There are 4 ways to turn a row about zero (a turn may also mirror it). The second row of each pair is the first, turned, with some noise. The first 36 pairs use one turn. New pairs use 2 turns, one after the other, and a turn may come again.
In the rows, zero is written as 128.
Known pairs, each followed by its turns in order:
[150 171 107 165 123 167 116 129]
[137 154 144 134 132 179 150 162] : K721

[142 157 157 114 118 118  83 118]
[106 163 116 160 109 123 135 163] : K770

[132  88 143 141 119 171 146 100]
[184 131 116  94 130 113  99 132] : K566

[169 119 113  97 165 130 107 124]
[127 142 114 109  79 136 175 107] : K566

[126 116  87 143 161 145 107  83]
[147 135 101 101  80 133 160  99] : K770

[107 166 126 147 163 145 109  98]
[134  97 122 105 148 173 157 145] : K721

[ 81 153 144 112 140 171 125  93]
[ 89  87 142  96 122 156 159 124] : K721

[ 87 173 133 175 133  85 153  92]
[146 177 171 140 144 185 161 104] : K770

[124 178 144  86 155  88  89 173]
[164  98 192 111 179 115  99 119] : K721

[167 118 168 135 154 115 123 167]
[142 157 162 117 143 152 179 128] : K566

[170 125 106 118 119 139 179  86]
[166 112 148 164 116 147 162 169] : K350

[126 125 152 103 116 163 112  79]
[162 120 122 121  82 107 114 166] : K566

[129 138 129 165 111 121 140 117]
[142 111 110 137 160 140 115 137] : K566

[145 162 115 122 148 140 157 150]
[138 147 146  94 122 134 110 164] : K721

[ 99 171 136 147 114 176 155 125]
[141 104 150 121 156 163 153  79] : K350

[175 102 178  78  80 156 160 140]
[164 100  79 148  51 143 165 112] : K350

[ 93 114 165 119 171 154 162  93]
[124 145 185  83 121  90 155 106] : K770

[162 113 140 157 118  92 131 103]
[112 158 114  96 133 174 112 141] : K770

[135 133 165 176 137 128  87 116]
[108 146 125 114 122 152 175 171] : K770

[ 78  78  83 119 131 111 117 128]
[138  88 107 153 111  69 162 141] : K721

[107  95 113 112 172  79 114 103]
[156 179  94  98 144 108 145 100] : K770

[ 97  78 155 109 122  93 178 133]
[114 131 101 101 105  68 121  83] : K721

[ 92 142 151  99 114 121 132 105]
[121  95 147 108 108 134 135  88] : K721

[104 174 103 169 174  99  88 161]
[ 94 135 128  96 217 102 102 131] : K350

[167  82 157 115 164 166 176 163]
[ 75  83 134  75 152  87 105 115] : K770

[ 94 155 168 165 148 139 125 177]
[111 174 167 135 165 170 108 162] : K566

[ 86 134 177 130 115 111 151 151]
[134 135 178 136 179 117 130 149] : K770

[ 97 169 171 108 119 154  83 136]
[124 150 169 158  91 137 102 179] : K566

[ 89 172 148 121 111  77 139  98]
[155  85 161 141 135 108  72 100] : K350

[125  81 160 100  88 173 138  84]
[144 144 151 144  48 149 160 100] : K350

[ 97 175 172 167  90 119 102 105]
[140  97 143 173 145 151 103 195] : K566

[111 129 131 133 158  81 164 130]
[164 127 101  85 132 100 124 115] : K721

[113 109 159 135 112 107 161  90]
[143  89 132  98 154  97 122 159] : K566

[146  78 101 133 104 162 166  98]
[150 158 147 156  94 177 159 157] : K350

[171 175 172 149 123 114 176 135]
[150  71 100 182 158 118 149 114] : K350

[118 136 142 102 117 140  96 117]
[134 134 134 107 106 101 128  99] : K350

New pairs, each followed by its turns in order:
[124 153 177 132 112  87  97 155]
[112  96 145 144 168 142 181  99] : K770 K770

[ 86  78 151 157 162 164 156  90]
[110  74 179 159 143 110  73 151] : K566 K721

[158 142 158 143 109 111 133 125]
[136 102  97 127 147 146 142 111] : K350 K566

[ 76 179 162  92 145 159 114 137]
[ 86  73  95 136  99 110 109  88] : K350 K721

[ 90 168  77 144 148 103 112 160]
[184 112 155 123 110 122 183 135] : K566 K770

[171 157 136 118 156  87  81 105]
[199 123 112 123 146  88 112 100] : K350 K721

[123  89 108 140 135 129 122 153]
[105 153 125 154 116 132 107 128] : K350 K566

[ 79  94 101 171 152 129  95  93]
[115 131  86  89 172 113 123  72] : K721 K566

[ 92  97 162 149  90 120 158  83]
[128 117 113 154 184  82  77 126] : K566 K721

[112 163 104 154 162 157 173  90]
[142  74 128 149 123  89  78 109] : K721 K770

[120  78 112 104 136 124 127 123]
[131 157 123 132 138 130  79 143] : K721 K350

[108 172 113 158 110  99 166 173]
[139 135 139 111 141 129 210  97] : K566 K770

[131 173 115 144 143  91 132  93]
[117 131 136 105 104 183 149 140] : K770 K721

[139 160 117  80 107  85 130 153]
[136 158  90 109 102 105 124 174] : K350 K350

[176  88 134 174 141 117 119  99]
[110 165 129 144  85  78  93 110] : K770 K566

[ 77 130 135 144 165  96 167 178]
[129 137 148  94  77 161  72 110] : K350 K566

[167 172 158 164 133 174 140 171]
[113  67 136  82 148 113 161  87] : K721 K350

[ 87  78  85 150 118 178  82 153]
[149 146  75 152  91 155 139 200] : K770 K350

[135 145 120 102 155  95 111 164]
[153 131 186 129 136 129 132 126] : K566 K770

[ 90  84 151 128 173 137 177 144]
[101 117 144  76 109  99 181 149] : K770 K566

[170 120  91 160  93  92 124 115]
[174 165 137 127 167 152 112 163] : K350 K721

[168 163 148 150 124 166 152  93]
[ 84 126 158 130 111 131 166  84] : K770 K721

[ 98 176 173 171 147  98 117 156]
[110  80 158 125 155  91 189 127] : K566 K770

[ 95 134 130 160 179 111  96 158]
[ 90 139 113 101 159 103 124  76] : K721 K770

[ 85  80 145 128 160 178 165 168]
[187  82 187 128  99  94 133 129] : K350 K770

[140 131 140 162 118 115 177 164]
[110 140 102 143 142 128 156 186] : K350 K721

[121 109 172  77 143  95  95 137]
[126  92 113 110 183 103  85 149] : K770 K350

[ 87 135 101  78 164 138 129 133]
[180 153 150 176 132 120 125 153] : K566 K770

[179 145  89 146 159 115 116 157]
[123 177 134 151 124 177 168 111] : K721 K566

[124 131 137 132 114  82  93 174]
[149 145 114 110 159 118 142 184] : K770 K721

[ 92  82 173 128 138 138  85 124]
[100 130 117 157 187 114  90 104] : K770 K770

[168  79 160 103 142 146  91 176]
[189 128 153  92 145 173  86 151] : K350 K350

[179  81 108 131 150 162 125  88]
[124  88 167 167  68 107 120 120] : K770 K721

[144  97 138  94 133 157 150 107]
[114 157 110 155 134 132  86 120] : K566 K770

[149 111 118 107 150 103 114 121]
[158 106 142 137 116 135 132 144] : K770 K721

[154 109  94 156  78  83 133 139]
[175 174 123 150 120 182 123 128] : K721 K721

[105 176  80 132 155 153 142 162]
[113 163 172 104 133  90  83 121] : K721 K721

[138 164 162 167  91 152 124  81]
[ 95  73  72 122 146 148 135 125] : K566 K770

[114 168 147 152 143 146  93 135]
[122 141 109 103 154 143 159  94] : K566 K350

[113 167 113 179 178 112 127 160]
[103 188 116 114 129 116 185 114] : K721 K566

[144 109 143 158  88 161  88 146]
[172 105 176 132 161 121 142 145] : K350 K350

[137  77 151 129 116 140 143  83]
[138 124  94 132  88 104 132 173] : K566 K350

[ 92 105  97 173 125 151 132 166]
[ 83 147 123 138 193 106 145 127] : K721 K566

[136 126 104 159 130 177  85 128]
[133  60 154 127 144 124 138 130] : K350 K350

[ 93 150 105 130 132 153  94  91]
[183 123 110 172 132 145 140 129] : K770 K350

[179 170 101  79  76 119 153 122]
[144 150 125 118 168 215 122  98] : K566 K770

[128 147  99 151  82  88 110 118]
[ 89 118 138 114 105 179 102 137] : K721 K770

[173 118 129 143  85 131 163 154]
[132 169 113 146 112 145 125 193] : K350 K721

[ 99 149 158 162 174 117 135  83]
[110 180 161 125 106 121 106  79] : K566 K566

[118 147 108 179 150 116 104 144]
[143  88 127  91 171 133 134 147] : K350 K721

[ 81 118  94 175 180  77 157  93]
[ 88  52 128 136 127  70 151 166] : K566 K721

[144 167 145 119 109 114 152 103]
[164 104 126 104 143 146 157 113] : K350 K566

[119 115 169 105  99 145 165 153]
[122 122 192 108 120 164 152 141] : K770 K566

[164  91 137 137 130 123 101  93]
[149 106 118 180 125 102 105 120] : K770 K770

